The rows are grouped in 4 different ways at once. Each group adds its own fixed numbers to the row, and there is some noise. The rows also spread widely along 18 directions, which tell nothing about the answers.
In the rows, 128 means zero.
Some rows, each with its group in each grouping after it:
[135 132 137 101  95 136 155 114 175 137 166 128 152  79 161 168 108 118
 178 122 165 119 189 100 167 118 154 105 113 157 161 111 109 108 140 105
 114  76 129]	kese (0) rubot K_679
[122 122 142 120 122 134 141 101 156 133  83 107 122  47 131 121 125 133
  98 149 120 147 100  87 152 127 144 153 164 151 116 146 142 103 158  97
  82 133 136]	mor (0) seg K_8
[144  93 100 111 169 154 130  94 104 140 147 101 105 154 131 139 124  78
 137 168 144 162 121 113 162 168 124 175 153  90 113 119 121 115 114 135
 135 114 128]	kese (1) fes K_284
[158 142 122 206  61 144  91 152 138 102 154 123 105 150 132  96 115 136
 135  80 136  98 131 133 115 106  79  84 155 179 142  98 132 138 143 143
 126 130 193]	lazi (2) rubot K_682
[144 149 119 119 105 133 139 128 184 117 109 147 128  96 156 121 116 150
 117 117 101 155  91 128 114 111  92 150 129 155 114 109 113  85 104 162
 117 149 168]	sumef (1) zezer K_8
[ 85  96 119 167 143 112 114 119  96 134  96 108  88 114  95 134 105 165
 102 152 104  86 104  96 163 156 159 121 158  59 147 176 102 122  97 133
 139 155 112]	lazi (2) seg K_682
[103 128 128 103 116 146 130 143 105  74 172 102 142 181  75 118 134 166
  86 131 141  61 154 124 132 148  70  57 129  97 136 135 136 141 115 138
 109 106 187]	sumef (1) fes K_563
[158 141 119 127 110  98  49 186 138 141 150  99 106 117 203  81 151 195
 129 112 127 189 158 203  91 101  73 102 162 170  87 127  88 131 127 137
 138 105 145]	mor (0) zezer K_979
[148 153 113  94  93 145 124 134 151 128 132 106 122 132 139 106 136 149
 122 109 156 121 141  93 177 128 102 129 152 170 121  98 163 122 198  94
 134 115 159]	kese (1) lupu K_679
[156  95 102 220 128 103  98 160 152 184  80 128 159 134 189 147  87  96
 142 158 134 110 105 144 198 183 192 168 158 105 128 120 167 151 125 112
 165 168  99]	mor (1) lupu K_979
[121  98 141 139 115 115 153 108 112 127 137  67 143 115 146 137  76 139
 115 160 140 110 122 102 131 138 153 144 129 115  94 119 138 130 137 142
 134 156 100]	sumef (1) fes K_284
[172 151  98 138 123  98 119 100 113 103 159 116 111 150 114  73 138 166
 124  85 101 151 172 108 172 112 110 120 154 158 140 132  63  64 106 132
  75 149 137]	kese (1) zezer K_563
[158 102 142  78 114 130 150  95 115 115 102  74 108 160  93 127 120 175
  83 151 156 148 125 106 140 123  86 152 128 104 130 130 104 126 151 159
 132 131 144]	kese (2) seg K_979
[129  90 161 177 113 110 122 129 123  92 142  90 165 136  95 115 114 136
  79 159 131  91 121 153 128 144 120  80 157 103 122 140 157 145  85 123
  73 130 178]	lazi (0) zezer K_8
[136 112 147 152 106 134 160 119 149 103 130 103 150  91  98 161 112 132
 110 157 143 101 151 109 125 134 137  98 104 125 174 152 108 130 148 129
  54 141 154]	kese (0) rubot K_679
[115 117 118 100 181 192 129  97 135 135 133 147 102  74  94 134 172 111
  91 128 118 153 112  99 169 162  59 150 155  93 164 166 107 116 120 132
  90 114 166]	sumef (1) lupu K_979
[183 111 135 117 118 193 143 160 104 122 124 141 140 121 124 110 160  66
 148 119 134 122 138 107 137 109  99 169 126 140 150 109 138 124 183 150
 122 122 154]	kese (2) rubot K_563
[102 120 145 105 137 180 139 145 115  99 164 148 150 103 129 120 135  88
 145 126 109  91 118 126 118 116  89 107 150 114 111 122 147 117 103 139
 132  76 175]	kese (2) lupu K_284
[ 99  98 142 100 146 156  99  90 142 102 189  97  95 126  96 117 131 158
  94 149 144 153  99 123 143 132  86 103 158  74 120 110 133 124  69 131
  93 106 190]	kese (0) lupu K_8
[113  89 135 154 120  88 107 130  90 112 126  91 120 152 156  99  94 159
 142 114  98  71 133 120 148 113 153 115 159 109  97 115 184 158 114  91
 114 125  85]	mor (1) lupu K_284
[103 112 106 121 156 127  99 143 129 155 168  79 133  88 128  91 147 172
  78 140 132 146 127 118 147 153  84 110 145 120 112 151 115 112  97 159
 120 162 139]	sumef (2) fes K_682
[133 157 113 152 138  97  94 122 164  94 145 131 134 130 142 101 118 150
 143 151  95 133 159 105 164 129 166 117 142 139 118 103 106  90 132  82
  58 162 146]	sumef (2) rubot K_682
[124 134 116 150 147 148 112 163 157 153 152 160 144  88 182 175 101 113
 178 149 121 114 150 124 152 148 183 144 108  86 157 117  83 118 124 138
 158 146 106]	kese (1) fes K_284
[192 117 115 147  76 102 129 135 149 142  49 137 131 159 140 128 108 123
 125 126 136 127 117 149 156 125 120 145 158 151 138 131 139 116 132 128
 138 104 152]	mor (2) fes K_679
[174 118 110 144 117 149 124 173  44 122 121 137 139 163 151  84 157  53
 178 110 117  86 159 141 152 126 135 146 186 153 107 129 152 122 169 107
 141  78 121]	lazi (1) lupu K_979
[109 140 199 184 150 139  91 132 145  78 144 148 158  85 152 127  84 151
  99 137  96 119 106 160 104 111  89 119 151  82  98 124 110 146 100 148
 132 138 167]	mor (2) lupu K_8
[ 76 127  92 152 168 126  85 165 103 161 163 121 133  53 143  75 165 126
 126 132  96 106 130  99 197 164 178 106 192 120 111 167 134  86 107  86
 100 144 109]	mor (1) lupu K_563
[160  87 135 154  48 106 127  98 111 117 122 101  88 173 104  98  82 151
 133 115 142 115  84 124 140  90 149 119 170 118 120  97 130  91  77 157
 136 120 157]	sumef (2) lupu K_679
[139 102 117 193 153 147 164 135 134 108 113 105 166 125 159 169  95  86
 130 146 110 103 133 141  83 156  69 139  87 133 127 143 138 173 140 172
 115 152 136]	kese (2) lupu K_284
[101 166  90 126 120 136 106 121 124 104  99 140  67 115 129 104 135 165
 116  93  82 110 120 102 128 125  79 114 176 158 120 151 117 108 155  97
 113 108 154]	sumef (1) fes K_284
[153 146  69  78 133 139 133 146 152 114  70 173  77 178 133 139 145 151
 159 137  77 137 116 116 135 123 116 169 100  97 160 111  78  93 123 160
 142 144 148]	lazi (2) zezer K_979
[143 126 115 154 175 131 100 134 164 149 118 138 146 102 148 170 132  95
 125 191 141 162 154 154 158 189 132 134 141  99 146 165  87 126 130 108
 107 113 152]	kese (2) fes K_679
[143 137 119 146 100 120 125 148 115 115  78  88 103 117 135 126 109 146
  98 188 129 140  94 127  98 140 157 156 148 133  88 146 103 107 196 136
 121 169 142]	sumef (1) fes K_563
[138  95 105 193 116 151 128 154 117 157 122 120 116  88 145 138 120  94
 150 142 126 117 120 128 121 143 144 135 132 122 152 151  98 120 128 164
 136 152 126]	sumef (2) zezer K_682
[105 153 114 144 177 141  84 110 161 116 186 135 118 124 157 128 114 145
 132 115 112 143 151 112 167 156  81 127 139 109 120  99 115 131 104 121
 129 144 146]	sumef (1) rubot K_679
[112 118  84  67 159 159 108 141 117 133 136 105  82 139 141 109 169 141
 135 128 120 139 134 100 146 143  88 146 140 121 113 115 153 132 151 110
 122 113 131]	kese (1) seg K_8
[111 135  90 166 130 109 103  91 165 143 153  86  98 107 147 110 101 171
  99 113 119 154 107  95 161 149 107 129 159 153 112 118 122 105 101 130
 101 177 137]	kese (1) fes K_979
[128 120  86 132 114 120  92 153 147 153 137  88 104 129 172 105 133 164
 140 115 135 131 138 119 145 134 106 116 141 160 115 110 156 142 157 107
 136 132 130]	kese (2) lupu K_284
[ 88 127 117 123 166 139 121 168 120 111 132 130 135 103 136 139 133 143
 143 167  85  76 147  88 145 144 181 133 104  75 144 130 125 134 161 103
  86 179  99]	kese (1) rubot K_979
[124 139 105  71 117 140 142 168 148 118  90 136 118 158 166 176 112 158
 158 162 132  96 136 121 136 140 141 143  86  89 136 112 120 141 175 134
 182 115 122]	mor (1) lupu K_563

New rows. What belongs after each?
[116 141 110 103 136 170 142 127 157 108 170 121 127 113 167 113 124 132
 142  88  98 133 124  98 117 105  50 142 111 161 110  81 143 124 122 166
 132 141 152]	kese (0) zezer K_979
[197  79 158 137  66 115 203  92 120 116 100  91 160 135 140 147  88 113
 137 100 154 104 160 116 133  98 109 141 106 166 149 125 143 141 140 151
 101 106 106]	mor (1) zezer K_563
[123 128  88 179 145 130  78 198 111 119 172 120 149 145 176  97 148  86
 174 153 111 105 157 161 123 154 143  90 155 144  89 122 144 127 130 104
 111 118 154]	kese (2) lupu K_563
[137 166  94 124 141  98 114 152 148  78 155 130 148 171 147 127 121 155
 160 160  96 120 185 134 133 131 155 104 105 125 127 107  74  96 127 118
  78 149 144]	kese (0) rubot K_979
[165 158  62 123 152 126 141 139 145 132  92  93 141 151 137 120 157 142
  74 144 130 166 147 141 134 189  29 144 128 177 115 163  99 121 175 152
 121 153 165]	sumef (1) zezer K_979
[ 99 148 117 116 152 162 140 145 167 124 126 160 151  71 133 159 142 107
 112 146 113 115 118 124 134 167  91 116 132 120 143 157 116 112 114 133
 118 111 176]	lazi (1) rubot K_284
[140 107 123 172 111 118 130  99  89 118 113 104  91 157 126 122  87 142
 136 107 120 100 126 108 150 124 115 138 153 111 127 130 117 134 126 147
 162 128 114]	lazi (2) lupu K_679
[ 91 143  97  99 151 155 113 138 135 111 166 141 109 132 120 142 150 125
 147 149 123  97 148 110 162 166 129  94 141  94 144 132 121 118 124  97
 115  95 165]	lazi (1) lupu K_679
[142  89  82 131 157 117 107 125 102 170 147 100 127 146 144  88 155 114
 133 102 127 134 154 116 205 161 110 135 177 134 126 134 156 121  85 113
 118 115 102]	mor (1) seg K_979
[161 132 150 124 104 101 136 116 146 116  99 129 149 125 161 131  87 142
 146 142 125 133 145 123 158 111 170 155 144 129 111 106 111  98 129 118
 133 121 117]	sumef (0) seg K_8
[107 132 101 106 186 146 167  79  77 108 146 113 128 102 112 127 133  74
 125 168 105 141 145  92 155 170 130 152 162 116  95 174  75  64 113 130
  98 106 123]	sumef (1) fes K_563
[152 108  89 131 139 107  95 131 102 138 121 101  98 181 130  88 131 167
 119 126 116 137 130 120 178 144 126 156 156  97 120 111 126 118 115 128
 138 162 112]	sumef (1) zezer K_8
[127 121 107 100  81 139 154 124 187 135 146  80 149 107 133 146 126 123
 110 171 178 137 124 121 127 154 119  90 132 175 119 118 150 112 137 121
  86 102 189]	sumef (0) fes K_979
[144  70  81 132 104 141 169 122 161 153 147  45 130 125 122 165 128 114
 123 171 182 135 139 101 125 166 122 114  75 146 166 122 149 151 143 155
  71 159 137]	mor (0) rubot K_679
[117  97 133 102  79 139 122 131 170 120 155 110  90 102 144 157 115 145
 150 158 146 138 103 140  79 105 148  93 122 119 132 107 122 122  98 132
  82  98 164]	mor (1) fes K_284
[199 123 105 121  90 128 124 152 172 130 123 123 117 163 166 144 129 134
 153 136 152 163 135 150 121 125 116 147 100 144 143  92 112 125 141 159
 123 139 158]	lazi (1) lupu K_563
[151 144  92 152 128 110 111 181 107 116  97 109 137 151 145  99 131 148
 119 151  99 115 139 134 123 136 131 136 128 135 109 139 102 112 165 147
 127 176 128]	mor (2) fes K_563
[105  96 108 137 136 175 105 194 107 120 161  84 116 128 132 123 155 138
 130 148 124  84 144 122  84 134  98  99  95 109 141 120 156 185 177 141
  97 161 139]	kese (2) fes K_979
[ 99 149  89 115 175 176  91 173 110  90 145 175 113 172 116 130 158 112
 147 134  84  78 152 134 145 155  92 103 141  74 153 131 117 137 121 114
 127  96 174]	kese (0) fes K_979
[137  36 132 165 142 133 107 100  76 149 160  86  76 119 126 124 128 140
 127  85 136 137 143 145 130 118  66 116 148  89 160 164 116 166  56 164
 111  94 102]	kese (0) lupu K_563
[114 115  98 128 112 103 110 141 158 153 126  76 140 107 162 112 130 151
 116 163 153 132 130 126 153 161 137 102 157 160  89 130 166 124 143  88
 114 118 142]	sumef (2) lupu K_8
[161 111 141  99 154 160 144 165  95 111 122 129 152 136 163 138 132  83
 164 175 110 128 147 137 100 119 137 181 102  95 108 109 111 132 158 165
 136 132 114]	lazi (2) fes K_979
[109 155 152 138 164 145  96 130 177  98 114 210 130 107 169 151  98 131
 146 112  71 125 110 138 144 114  88 148 139  83 126 112 105 116  71 140
 159 109 162]	kese (2) rubot K_563
[126 125 125 198 109  68 120 113 109  92  85 134 111 171 160 130  44 165
 162 102  68  65 132 119 151 103 170 135 147 104 115 117 127 128 101 116
 145 145  87]	kese (0) lupu K_679
[167 143 122 111 125 159 160 131 160 120  67 194 157 125 140 164 126  81
 144 127 116 109 129 128 165 144 107 162 137 125 160 135 128 112 148 118
 138  83 162]	sumef (1) lupu K_284
[184  86 147  97  88 144 182 129 145 133 115 115 169 136 140 171 112  65
 150 183 181 137 126 153 130 136 148 147 118 121 131 116 136 116 121 156
 133  77 161]	lazi (0) lupu K_679
[122 128 157 107 165 177 108 128 102  87 161 148 118  83 130 102 150  70
 145 163  88 148 109 125 108 109 141 152 175 102  90 119 120  96 129 108
  69 103 160]	mor (1) fes K_284
[149 106 113 114 147 146 114 103 190 120  96 122  96 168 152 185 100 125
 137 185 137 166 107 132 127 155 108 166 100  82 138  91 135 164 135 126
 124 128 157]	mor (2) fes K_284
[116 126 131 138 143 138 112 111 156 111 158 136 135 136 144 132 104 138
 134  98 118 105 146 103 181 132  90 120 136 114 139  97 153 143  99 117
 131 117 146]	kese (0) rubot K_563
[125 114 116 119 153 172 148 150  92 125 120 157 131  82 127 123 163  65
 142 123  96  95 135 113 135 136 112 141 152 126 142 167 129 110 127 131
  98  97 132]	lazi (1) fes K_682
[148 154 115 152 158 103  97 185 200 118  90 158 169 109 158 157 136 160
  95 184  97 149 120 185 112 169 117 126 107  99 140 158  89 123 114 141
  92 175 174]	lazi (1) lupu K_284
[145 121 106 116 119  94 133 162 118 124 136 119 182 187 177 112 107 115
 162 133 128  85 157 144 179 142 152 121 142 130  88  99 167 115  99 120
 163 102 116]	mor (1) lupu K_563
[139 127 149 116 131 115 138 124 123 104 178 127 166 144 122 141 111 162
 140 113 135  79 197 115 181 130 132  96 109  88 167 122 103 131 108 129
 117 119 118]	lazi (1) lupu K_679
[115 128 144 161 139 116 104 107 151 101 143 121 117 133 176 146  79 179
 135  93 109 110 152 132 134 120  75 118 122 112 125 107 131 174 107 129
 145 121 121]	lazi (0) lupu K_8
[ 95 150 116 141 107 121  81 103 217 127 135 133  86 114 177 146  89 162
 143 136 131 144 104 121 155 137 121 100 161 139 110  92 139 127 110  84
 141  98 180]	mor (2) zezer K_682
[146 127 130 142  85  73  99 153 122 114 129  77 118 152 139 101 104 191
 127 156 131 108 142 116 144 116 198 118 136 123 107 101 130 118 160 103
 100 180 113]	lazi (1) rubot K_679
[143 103 131 122 137  93 120  75 179 106 138 132 119 174 145 150  87 149
 139 138 114 149 128 143 157 134 114 131 131  87 123  95 129 120  37 124
  99 113 148]	sumef (1) zezer K_679
[112 109  97 121 173 119 106 103 146 104 108 131  80 164 140 164 122 125
 151 175 104 137 138 128 136 160 118 133 125  80 133 133 115 145 104 100
  98 104 139]	lazi (2) rubot K_682
[136 147  84 105 152 200 128 132 134 113 151 112 101 161  86 125 151 131
 101 155 141 133 112  72 171 170  97 162 111  85 159  93 113 121 189 150
 138 190 178]	kese (1) zezer K_8
[150 133 161 129  84 135 164 118 104 109 150 112 167 129 110 123  90 117
 116 127 166  89 136 109 166 121 133 122 155 130 124 123 108  91 134 154
 161 106 152]	kese (1) rubot K_682
[113 130 145 123 132 146 108 111 165 133 134 155 128  59 142  98 133 140
 133 100 100 124 117  81 191 105 138 137 165 128 139 108 153 104 119  89
  94 126 136]	mor (2) lupu K_8
[150 127 103 132 106 132 121 118 116 108 135 113  95 161 115 102 130 147
 127 109 117 124 134 112 131 115  93 121 143 140 137 116 107 112 122 149
 107 132 154]	lazi (2) fes K_979
[110 158  87 123 161 148  98 161 112 120 131 140  98 126 134 127 146 156
 132 133  99 121 157 130 123 149  86 118 129 104 137 157  67 117 146 145
 147 129 141]	sumef (2) fes K_679
[144 109  96 108 132 169 160 131  96 138 120 123  87 123 146 143 114 139
 166 102 113 121 136  80 144 108 120 183  85  96 167 118  79 122 149 198
 179 158  79]	mor (0) lupu K_563
[ 96 162  97  88 167 107 162 107 140  85 149  88 139 116 174 132 114 152
 127 151  94 137 154 108 104 143  84 128 104 161  69 136 104 106 135 139
 104 137 122]	lazi (1) lupu K_682
[149 143  42 112  82 115 112 182 104 111 145 107  96 238 122 120 141 147
 184 157 149  78 179 128 155 156 184  81 123 121 145 102 107 106 167 103
 131 117 148]	sumef (1) lupu K_679
[116 117 114 115 180 157 104  88 155 152 159 137 102 112 124 159 108 116
 122 176 142 180 106 112 191 175 139 167 150  46 139 121  78  94  70 151
 159 131 148]	sumef (0) fes K_679
[146 158  70 161 134 112 116 127 181 103 135 141 118 157 116 158 124 143
 132 169 122 144 143 132 153 175 154 101 116 112 167 143  53  82 109 126
  72 159 181]	kese (1) lupu K_563
[ 51 204  86 113 111 100  71 113 156  72 178  97  72 124 126  71 122 226
 133 123  93  94 162  42 183 123 176  63 170 164  95  91 128  86 185  22
  70 152 151]	sumef (0) rubot K_563
[170 103 154 172 109 131 137 110 103 114 120 103 144 125 167 113  96  96
 142  98 132 123 148 132 129 104  89 153 154 166 105 109 157 153 146 132
 128 102 115]	mor (0) rubot K_8
[152  94 110 150 131 113 148 169 110 142 144  88 153 110 163 132 118 149
 130 130 116 136 145 155  73 122  87 132  76 127 132 146  70 124  85 235
 139 178 102]	lazi (2) rubot K_284
[ 80 161 109 121 114 113  99  93 139  96 186  87  70 101 149  91 120 195
 124  97 110 136 134  90 132 116  98  83 167 171  83 119 116  99 125  99
  96 118 150]	lazi (1) lupu K_563
[102 128 170 105 108 141 143 148 152 103 124 128 171  84 151 136 115 139
 127 139 126  76 138 116 129 114 119  99 129 133 109 125 170 141 153 103
 118  93 152]	sumef (2) lupu K_563
[132 141 129 119 139 138  83 167 166 128 179 106 136  83 144 100 161 184
  89 130 133 166 133 141 125 130  81 106 128 132 124 128 106 117 129 147
  89 165 172]	kese (1) lupu K_563
[124 113 100 132 143 129 109 142 110 120 128 103  87 147 133 152 132 157
 135 160 129 122 150 136 121 153 129 118 121  86 146 153  84 144 151 126
 110 130 123]	kese (1) lupu K_979
[111 144  99  74 143 139 139 118 139  94  95 135  88 138 135 125 139 182
 124  94  77 105 133  87 134 111  63 141 114 130 138 127 136 136 156 116
  98 128 129]	kese (1) lupu K_979
[135 141 113 137 175 180  87 108 135  98 146 169  94 161 113 111 144  97
 142 114  95 136 126 104 176 142  81 149 171  96 141  99 125 121 118 109
 116 113 182]	kese (2) seg K_979
